There are 3 ways to turn a row about zero (a turn may also mirror it). The second row of each pair is the first, turned, with some noise. The first 27 pairs use one turn. New pairs use 2 turns, one after the other, and a turn may come again.
Known pairs, each followed by its turns in order:
[ 11.6 -18.5  19.5   2.7 -13.4  30.4  -3.3 -20.8]
[ 8.9 34.6 14.5 -2.3 -7.4 24.8 14.5 14.9] | S

[ 30.1  22.9   9.6 -10.3  -3.3   2.1 -27.1  10.9]
[ -1.2   6.2   9.3 -37.6 -21.9 -15.1  12.4  15.4] | V

[  1.8  10.3   3.1 -39.3   5.9   2.0  32.0   6.1]
[-11.1   5.2  29.2  16.4   1.0  -2.1 -27.9 -26.2] | S

[ -9.9   6.1   7.1  19.7 -11.9   1.4   5.6  12.4]
[ 12.8   0.6 -15.8  -0.5   8.3   6.5  18.7  -6.2] | V

[  3.1  -9.0  -9.6 -29.6  13.0  10.2  -6.2  14.0]
[  8.9   7.4  24.1  20.3  16.0   4.0 -11.2  -8.2] | Z

[-27.1  21.3 -11.6  31.1   8.8  -5.5   0.7  18.4]
[ 23.0 -30.2 -10.2 -16.3  -2.2 -40.0  -1.1   4.6] | S

[  2.9   5.0  -1.6  24.0 -15.4 -11.0   5.2  -1.1]
[ -1.8 -19.0  10.1  -6.4  -0.4  -0.5  13.0  17.1] | S

[  6.7  13.0 -14.3  -2.2 -18.2  27.8  18.2 -29.2]
[-43.7 -13.0 -10.0  -3.4   0.4  13.9   7.1 -13.8] | V

[-32.6  35.8  23.4  -2.2  24.4 -19.5  -3.8  19.7]
[ 43.6  20.2 -20.2 -15.3 -16.9  -8.5 -17.0 -28.0] | V

[ -1.0  -6.2  19.5   9.2   0.1 -26.3  11.0  11.7]
[-11.4 -18.1   9.0 -14.3   1.3   0.7   3.8  22.2] | Z

[ -5.0   5.7  -1.6  43.1 -12.0 -10.3 -13.8   0.0]
[  5.6 -14.9 -17.0 -31.9 -18.1  17.6   5.5  -2.4] | Z

[-23.5 -21.1   8.4 -23.0  17.9  17.1   3.8   2.0]
[ -0.4  29.9  -5.9  -1.4 -20.1  -8.0 -22.2  -7.2] | S

[  0.0  -5.0  23.5  37.9 -13.3 -11.4  -1.8  15.1]
[  0.2  -8.4   3.4   5.0  -0.4 -14.8  15.4  47.0] | S

[-15.8  10.3   3.7   2.2   4.4 -20.3  -4.7  -8.6]
[ -9.1 -12.3 -11.7 -16.9  12.3  -3.3 -12.2   4.2] | S

[-15.1 -11.7   5.8   1.7  -3.8   0.7   9.3 -13.2]
[  1.1 -10.9  -4.9   7.2   5.6  19.1  -6.3  -4.0] | V

[ 19.3  -3.0  -9.3 -12.1 -22.4   1.1 -28.3   7.9]
[ 15.7 -10.2 -13.6  -2.0  30.2   1.4 -19.1  -9.1] | Z

[-10.2  33.8   9.4 -32.7  31.3  14.8 -12.1   0.0]
[ 17.3   1.8  28.3  28.3 -26.1 -30.2 -15.8  -9.1] | Z

[ 14.4 -10.6  22.8 -24.1   8.4   8.0  -7.9 -32.8]
[-14.6  39.7   2.4  -3.5  19.7  26.7  -1.5  -5.4] | S

[-23.2 -18.4  -0.1  22.6   7.1  -1.1   0.1  -2.2]
[  2.8   4.5  -2.2  -3.1 -17.4  29.0  10.9  15.0] | Z

[-11.1  -6.4 -27.7  -0.8  18.5  10.8  -5.8 -10.4]
[ -7.5  -7.9  21.7  16.2   0.0 -10.6  -8.6 -25.0] | V

[ 18.0  -8.8 -15.0   6.0  -8.3  -9.0 -14.4 -14.6]
[ -3.7   4.8 -22.3 -10.2   9.6   6.6 -21.0  -2.1] | Z

[-15.6   9.2  10.1  38.8 -14.4  33.7  27.4   9.4]
[  8.9  10.9  -8.6 -16.1 -16.7  -1.4  54.1  -8.8] | Z

[ 6.6  3.4  8.6  6.7 -3.6  9.4 -7.3  6.7]
[  4.9   1.1   0.4 -14.6  -0.9   6.5  13.9   2.3] | V

[11.0 -0.8  9.9  6.3 13.0 27.2  8.1 10.1]
[ 12.4  25.3  10.2   8.2   1.9 -14.2   9.4  -4.1] | S

[ -9.2  23.8 -15.3 -24.1  -2.4  10.9  -7.9 -10.4]
[-22.3   7.0  -1.1  -0.4 -30.6  -5.5  -6.7 -17.9] | V

[ 2.7 -5.2 -4.6  4.7 17.0 -7.9 21.7  1.7]
[-25.5  12.4  14.5  -5.2  -4.8   3.2   3.6   1.5] | Z

[ -2.0  -6.9  10.2 -27.3   2.8  10.4  -6.5  16.7]
[  1.5  27.1  11.4   1.5 -13.6   9.6  -3.6   4.3] | V

New pairs. What belongs after each?
[ -4.8 -24.9 -17.7   8.1  34.0 -13.4   9.7  29.8]
[ 32.6  34.0  17.2   8.4   5.4  -0.6 -23.4  17.3] | Z S

[  6.9 -17.3 -14.6  13.2  -7.2 -15.9 -28.5  24.6]
[-22.3 -13.3  21.3  21.2   6.3 -25.9   9.7  19.8] | V S

[  3.0 -10.7  -0.3 -26.8   6.1   5.0 -30.7   2.1]
[  8.1  10.1 -18.2  13.6  18.6  -5.1  30.1  12.4] | Z S

[-18.1   4.8 -16.8 -22.1 -26.8  -3.0  -6.8  -6.8]
[ -6.1  24.1 -15.0 -12.6 -13.5  28.5   1.0   0.4] | Z Z

[  9.6  10.0 -13.7  12.7   0.6 -27.4  17.8  -4.0]
[  8.0   3.9   2.2  20.7   9.1  22.5 -23.2   4.3] | S V

[ -9.1  -6.3   5.6   3.8 -22.7  16.2 -20.3  -7.9]
[ 14.0   6.0   3.6  -6.0  21.2  -5.4   9.3 -23.5] | S Z

[  0.9  -6.6  11.0 -18.1   8.7  -0.4  -7.8 -15.4]
[24.8 -5.4 -8.6  2.7  6.0 -4.8  0.4  3.9] | V Z

[  3.9   9.3  -0.3  -0.1   5.6  -4.1 -28.0  -0.4]
[ -6.8 -13.6  -8.8  -0.8  22.9 -10.1  -3.0   7.9] | V Z

[ -3.3  22.5  20.2 -16.6  16.5   4.5  -4.9  -4.9]
[  8.3  -4.7  15.6 -18.3  -9.6 -17.6 -12.0  -9.2] | S V

[ 19.0   0.8   2.6  -0.6  11.2  13.2 -22.9  24.1]
[ -0.5 -17.6 -14.9  -2.4  23.1 -28.8   4.6  -4.3] | S V

[ 39.5   3.1 -31.1 -21.9 -18.0   6.8  -0.4  -4.3]
[ -3.7  36.5 -24.0   0.9 -14.3  -4.7  24.3   9.6] | S Z

[-15.8   7.4  -3.6  -0.6 -19.1 -16.2  -6.2   7.5]
[-1.4 20.5 -4.2  6.9 10.8 22.3  4.1  6.9] | Z Z

[ -5.2   8.4 -10.3  20.2  -8.5  20.8  -6.2   0.9]
[-22.2   8.7  -3.2  -8.6  11.0  -2.6  -3.7  22.5] | S V

[ -6.4 -31.3   6.1 -21.9  -4.8  16.7  42.5 -12.0]
[ 37.9  14.8   9.8   8.3 -42.8   7.8  11.0 -16.3] | V Z

[ -6.1 -33.0   5.0  -1.5  32.4  -7.6 -15.3   2.3]
[-3.3 19.5 -6.5 18.7 22.7 -1.9  9.8 29.6] | V S

[  4.1  22.7  -2.3  -2.0  14.2  12.0 -19.3  -9.3]
[ -3.6 -13.9  -7.8   4.4  16.6  23.0  14.4  10.5] | Z S

[ 19.7 -17.1 -10.9  15.8  -8.8  12.1  12.3  -6.8]
[-1.4 -0.5 37.2 -6.7 -6.6  3.9 -9.5  6.4] | S S

[-13.9  -7.3  -2.5 -19.7 -27.7   4.6  11.1  -6.5]
[-18.7  14.8   1.9 -13.6 -15.5  22.4  12.0  -4.5] | Z Z

[ 33.4  -4.5  23.7 -13.8  -7.2 -28.7 -10.0  -5.1]
[  5.4 -14.8 -18.0  43.8 -13.6   0.9 -11.7  -0.9] | V S

[ 42.1   5.3   6.9  12.7 -14.7   4.6   2.3 -24.4]
[ 12.3  22.2  31.1  -5.8   1.0 -28.9  -9.2  -2.1] | S S

[ 12.8  -8.0 -14.4   9.9 -32.4  13.3  14.9   9.4]
[  2.9  -7.9  14.8 -14.8 -15.1 -36.3  -9.3 -10.9] | V S

[ 12.5 -10.2  -2.7  39.4   4.3  10.2 -35.9   4.1]
[  8.2  13.1   0.7  28.2   6.2  31.4   1.8 -35.7] | Z S

[ 15.8   4.9 -22.8   1.8  11.9   0.5   2.4  16.0]
[-19.0 -17.5   8.8  -2.3 -14.0  -5.0 -12.1   5.1] | V Z

[-10.9   8.6 -13.9  13.3  16.6 -13.5 -20.7   0.2]
[-17.3   6.1   8.4   6.0  11.8  19.7 -18.1 -11.8] | S Z

[ -5.1 -14.3   3.0  -1.9 -11.1  -4.3  24.7  15.5]
[ 10.3  15.5  -1.3   2.9  24.9  13.1 -12.5 -13.8] | Z V

[-11.9 -14.5  -6.1   7.8 -20.5 -11.4 -26.3  21.5]
[ -1.3  -0.7 -20.7 -11.0  31.0  -0.1  20.0  20.4] | V V

[ 17.6  10.7   4.0  -7.7 -10.5 -15.2 -21.0  10.2]
[-21.7  15.8 -24.0   6.0   0.4   4.8   4.0  -3.6] | Z S

[-36.8  13.9 -19.6  -4.3  -5.3 -10.5  26.0  20.3]
[ -0.4  19.8  24.5 -32.4 -26.9   0.7   3.0  20.7] | Z S

[  3.6  -1.2  13.8 -16.5 -18.0 -37.3  11.8   3.8]
[-1.8 -3.1 25.1  7.6 -6.3 36.8  3.2 21.2] | Z Z

[ -0.8  -4.9  -6.1   9.9  38.5   4.8 -15.7  -4.2]
[21.3 -0.9  2.7 16.8 13.8 22.0 -4.6 16.2] | Z S

[ -3.4   0.0 -12.0   8.2 -20.8   7.1  -9.1 -20.1]
[-25.5  15.7   3.6  -0.7   5.4  13.5   6.7   4.6] | S V

[ 21.4   0.1 -10.6 -14.5 -11.9  11.7   7.7 -23.1]
[  8.1  21.3 -12.5  10.6 -10.3 -23.9  14.0   3.8] | S Z

[ -2.3 -11.2  -5.3  -3.0 -15.0  20.4 -29.6  -3.2]
[  1.4  -3.2  -3.8  -1.2   8.2 -11.7  31.8  18.3] | V Z

[-3.8 20.0  4.1 18.7 30.2 18.6  0.5  9.6]
[-14.8  12.6  -0.7  18.2  -0.9 -24.9 -26.5  13.0] | V Z

[ 22.2  20.9   4.8 -17.2   4.8   6.7  -1.3  36.1]
[-35.8  24.4  -2.0  -2.3  28.1  -2.9  -2.4  14.3] | Z S

[  5.6 -42.9   8.9   9.4  15.3  24.7   7.7  -9.7]
[ 15.4 -36.5  30.3   2.7  19.4   5.4 -22.0  -0.7] | S S

[ -5.9  15.5   7.7   8.0  -7.2  16.7  -1.3 -15.4]
[-13.9  -5.4 -17.5  14.3   0.8 -16.8   2.0  10.2] | Z V

[ -5.0  19.8 -31.5  -4.5  -5.0  19.1   7.8  15.3]
[-31.2 -10.3 -16.0   8.1 -27.6  -3.7   4.8  -0.8] | V Z

[ 13.2   4.4  25.6 -20.9  -2.1 -22.8  18.0 -10.6]
[ 24.6  -6.3   4.1  11.6   9.1  18.5  -9.0 -26.7] | V Z

